The rows of a group lie close to one hidden flat surface of 6 dimensions, which passes through zero. Surfaces can cross.
Some rows, each with its group after it:
[-1.86 -1.20 -2.51  0.28  0.64  4.41  1.67  1.27  0.09  0.46 -0.38  0.82
  0.22  2.07] -> Z315
[ 3.16  0.87  0.57  0.38  0.27  0.61  0.72  0.92  0.06  0.28  0.15 -0.35
 -0.01  2.10] -> Z720
[ 0.82 -1.70  2.67 -0.31  0.37 -0.57 -0.58 -4.37 -4.69  0.19 -0.27  0.93
 -1.92 -0.56] -> Z315
[-0.17  1.27  3.03  2.28  0.42 -2.17 -0.36  0.66  1.42 -1.19  0.67 -0.24
 -0.04  0.74] -> Z720
[-2.82  0.56  1.68  2.55  1.79  1.05  0.20  1.24  0.50 -0.22  0.62  3.14
  0.36  2.36] -> Z331
[-2.08 -4.42  0.31  0.80  0.02 -0.12 -0.47 -0.10 -2.36  2.85 -0.68 -0.94
 -1.55 -4.61] -> Z315
[ 4.64 -0.03 -2.44 -2.44 -0.93  1.25  0.33 -1.04 -2.78  1.64 -1.02 -0.59
  1.37  1.69] -> Z720
[ 3.80 -0.43  1.51  0.89  0.84  0.74 -0.32  0.39 -2.45  2.63 -0.15 -0.50
  2.33  1.54] -> Z331
[ 1.05  2.75 -0.08 -1.10  1.07  1.04 -0.04  0.25 -1.87  0.44  0.15  5.60
  0.29  3.89] -> Z720
[-2.21 -1.08  0.50  0.05 -0.43 -0.64 -1.01 -2.59 -1.82 -0.04 -0.91  0.42
  2.68  1.01] -> Z720
[-0.62 -0.38 -1.82  1.44  0.33  4.53  3.35  2.56  1.63 -0.25  0.46  0.47
 -1.60  3.19] -> Z331
[-1.16 -2.22 -3.72 -1.21 -0.44  2.56  0.75  1.87  0.26  1.80 -0.99 -0.73
 -0.92 -2.41] -> Z831
[-1.54 -2.62 -2.06  1.11 -1.19  0.39 -0.32  1.59  1.10  1.46 -1.30 -3.15
  3.52 -0.74] -> Z831
[ 1.28  2.44 -2.05 -2.05 -0.26 -1.88 -0.52  3.18  3.98 -0.60  0.84 -0.14
 -2.37 -3.99] -> Z315
[-3.30 -2.58 -2.18 -0.70 -1.32  1.10  0.22  0.10 -1.99  1.85 -3.21  1.71
 -0.84 -2.72] -> Z831
[-0.83 -1.39 -2.96 -4.05 -0.98 -2.03 -1.91 -2.70  1.27 -0.62  1.36 -4.70
  1.38 -5.00] -> Z831
[ 1.96  0.33 -0.60  0.61  0.16  1.39  1.17  2.61  0.50  1.17 -0.59  0.78
 -1.51  0.20] -> Z831
[ 2.52  0.07  2.03  2.43 -0.46 -1.27  0.76  2.29  3.09 -0.56  1.10 -4.33
 -1.12 -1.35] -> Z720
[ 0.33 -0.81 -2.45 -1.21 -1.93 -1.04 -0.19  3.21  0.73  2.32 -3.02  0.12
 -1.77 -4.94] -> Z831
[ 0.86 -0.64  2.15  1.30  1.53  0.42 -1.22 -0.70 -2.98  1.68 -0.05  1.53
  2.21  1.82] -> Z331
[ 3.98  1.85  3.69  1.83  1.06 -2.00 -1.38  1.11 -0.80  1.25  0.47  0.23
  2.11  1.80] -> Z331
[ 1.87  1.71  1.09 -0.59  0.31 -1.19 -0.22 -0.21  0.32 -0.59  0.68  0.67
 -1.45 -0.31] -> Z315
[-4.84 -0.39  0.42  1.86  0.09 -1.12 -1.17  0.44  1.45 -0.62 -0.51  0.81
  2.22 -0.21] -> Z315
[ 1.92  1.23  1.64 -0.86  0.41 -1.70 -1.11 -1.57 -1.20 -0.28  0.52  0.90
 -0.92 -0.43] -> Z331
[ 2.51 -1.93 -2.65 -2.76 -0.43  1.07 -0.32 -0.72 -1.95  2.26 -0.65 -2.30
 -0.10 -3.12] -> Z331
[-4.34  1.61  1.55  0.34  1.35 -1.17 -0.79 -0.54  0.64 -1.68  0.84  3.98
 -1.60 -0.65] -> Z831
[ 1.40  1.30  2.30  3.59  0.35  0.03  0.67  2.58  1.58 -0.15  0.37  0.02
  2.18  4.06] -> Z315
[-0.83 -1.76  4.45  2.46  0.62  0.79  1.33 -3.53 -0.96 -2.55  1.52 -2.70
 -3.26  0.10] -> Z720

New rows, each followed by its group:
[-3.34  2.96 -0.90 -1.13  0.45 -0.60 -0.53 -0.23  2.71 -2.92  0.86  2.54
  0.73  1.49] -> Z315
[-5.48 -1.02 -0.42  0.30  0.03 -1.80 -1.28  0.30  2.01 -0.72  0.03 -0.01
 -0.08 -3.41] -> Z720
[-0.79 -1.35 -1.66 -0.84 -1.06 -0.16 -0.15  0.66 -0.63  1.29 -2.11  0.12
 -0.64 -2.39] -> Z831
[-1.62 -0.05 -2.24  0.12 -0.05  0.57 -0.36  2.76  1.35  1.16 -0.67  0.85
  2.10  0.08] -> Z720
[ 0.85 -0.02  0.97  2.54 -0.65 -1.17 -0.21  2.82  2.06  0.74 -0.17 -2.00
  2.50  0.66] -> Z315
[-5.39 -2.99 -0.40  0.98 -0.71  0.42 -0.64 -1.39 -1.45  0.46 -2.13  0.50
  2.79  0.09] -> Z831
[ 7.04  3.26  1.34 -0.83  0.83 -0.81  0.74  0.82  1.59 -0.95  2.99 -2.07
 -1.47  1.59] -> Z831
[-0.83  1.72  1.69 -1.51  2.08 -0.58 -1.15 -4.75  0.26 -3.38  4.63 -1.32
  0.98  1.81] -> Z831
[-2.83 -0.79  3.53  1.26  0.80 -0.41  0.47 -3.67 -0.93 -2.67  1.12  0.10
 -3.05 -0.28] -> Z720
[ 0.11  1.20 -1.18 -1.78 -0.46  0.53 -0.03 -2.03 -0.25 -1.53 -0.16  0.23
  1.49  2.30] -> Z315
[ 3.28  1.41 -0.60 -2.27 -0.44  1.41  2.07 -1.90 -0.57 -1.68  0.73  0.28
 -4.04  1.09] -> Z331
[ 1.59 -0.17 -3.72 -3.20 -0.94  0.33  0.08  1.09  1.40  0.58 -0.10 -2.01
 -1.55 -3.72] -> Z315
[-2.12 -3.61  1.31  3.68 -0.08  2.07  2.16  0.48  1.72 -0.64  0.69 -5.48
 -1.15 -0.96] -> Z720
[ 2.71  1.32 -1.74 -2.53 -1.49  0.05  1.60 -0.54  1.36 -1.86  0.60 -1.10
 -3.94 -1.21] -> Z331
[-1.28  0.19  1.54  0.44 -0.18 -0.60 -0.27 -1.16 -2.30 -0.08 -1.86  3.70
 -1.79  0.38] -> Z831
[-2.20 -0.81  0.01  0.55  1.71  0.41 -1.51  1.54 -0.77  2.17  0.09  2.12
  0.94 -1.61] -> Z331
[ 1.61 -0.86  1.31  1.26 -1.55 -0.55  0.34 -0.59 -3.30  1.44 -3.49  1.43
  0.27  1.41] -> Z831
[ 2.19 -3.00  0.14  1.04 -0.46  0.75  0.52  0.00 -2.03  2.40 -0.89 -2.38
  0.28 -0.97] -> Z315
[-1.02 -2.48  2.85  3.60 -1.29 -1.03 -0.57 -2.35 -1.55  0.05 -1.30 -3.42
  5.31  3.36] -> Z720
[-0.30  1.22  1.42 -0.41  1.04 -1.07 -0.78 -2.16  0.63 -1.94  2.81 -0.65
  0.76  0.99] -> Z831
[-1.52 -2.34  2.52  1.59  0.20  0.78  0.97 -3.42 -1.21 -1.51  0.71 -2.66
 -1.79 -0.25] -> Z720
[-5.39 -1.99 -1.02 -1.29 -0.82 -0.42 -1.04 -3.37 -1.16 -1.07 -1.12  0.46
  0.65 -1.63] -> Z331
[ 3.62  0.17  1.21  1.79  0.22  0.43  1.41  1.81  1.46 -0.08  0.91 -2.47
 -1.20  0.74] -> Z720
[-3.80 -2.55 -0.98 -0.51  1.86  2.41 -0.86 -1.19 -3.24  2.06 -0.62  2.36
  0.68 -0.83] -> Z331
[ 3.03  0.81  1.19  0.26 -0.25 -0.53  0.26  0.14 -0.55  0.30 -0.35 -0.45
 -0.07  0.93] -> Z831
[ 1.49 -1.95 -0.07  0.75  0.01  3.45  2.13 -1.18 -1.95  0.27  0.11 -1.99
 -0.21  2.00] -> Z720
[-1.96 -2.19 -0.09  0.04  1.95  3.94  0.31 -1.34 -4.03  1.76 -0.11  2.81
  0.35  1.80] -> Z331
[-0.60  0.31  0.05 -2.41 -3.26 -2.73  0.39 -5.87  0.11 -4.38 -0.79 -2.45
 -1.02 -0.15] -> Z331
[ 3.09  1.56  0.59  0.01  0.19 -0.41  0.42  1.49  1.29 -0.22  1.41 -0.99
 -0.15  0.72] -> Z831
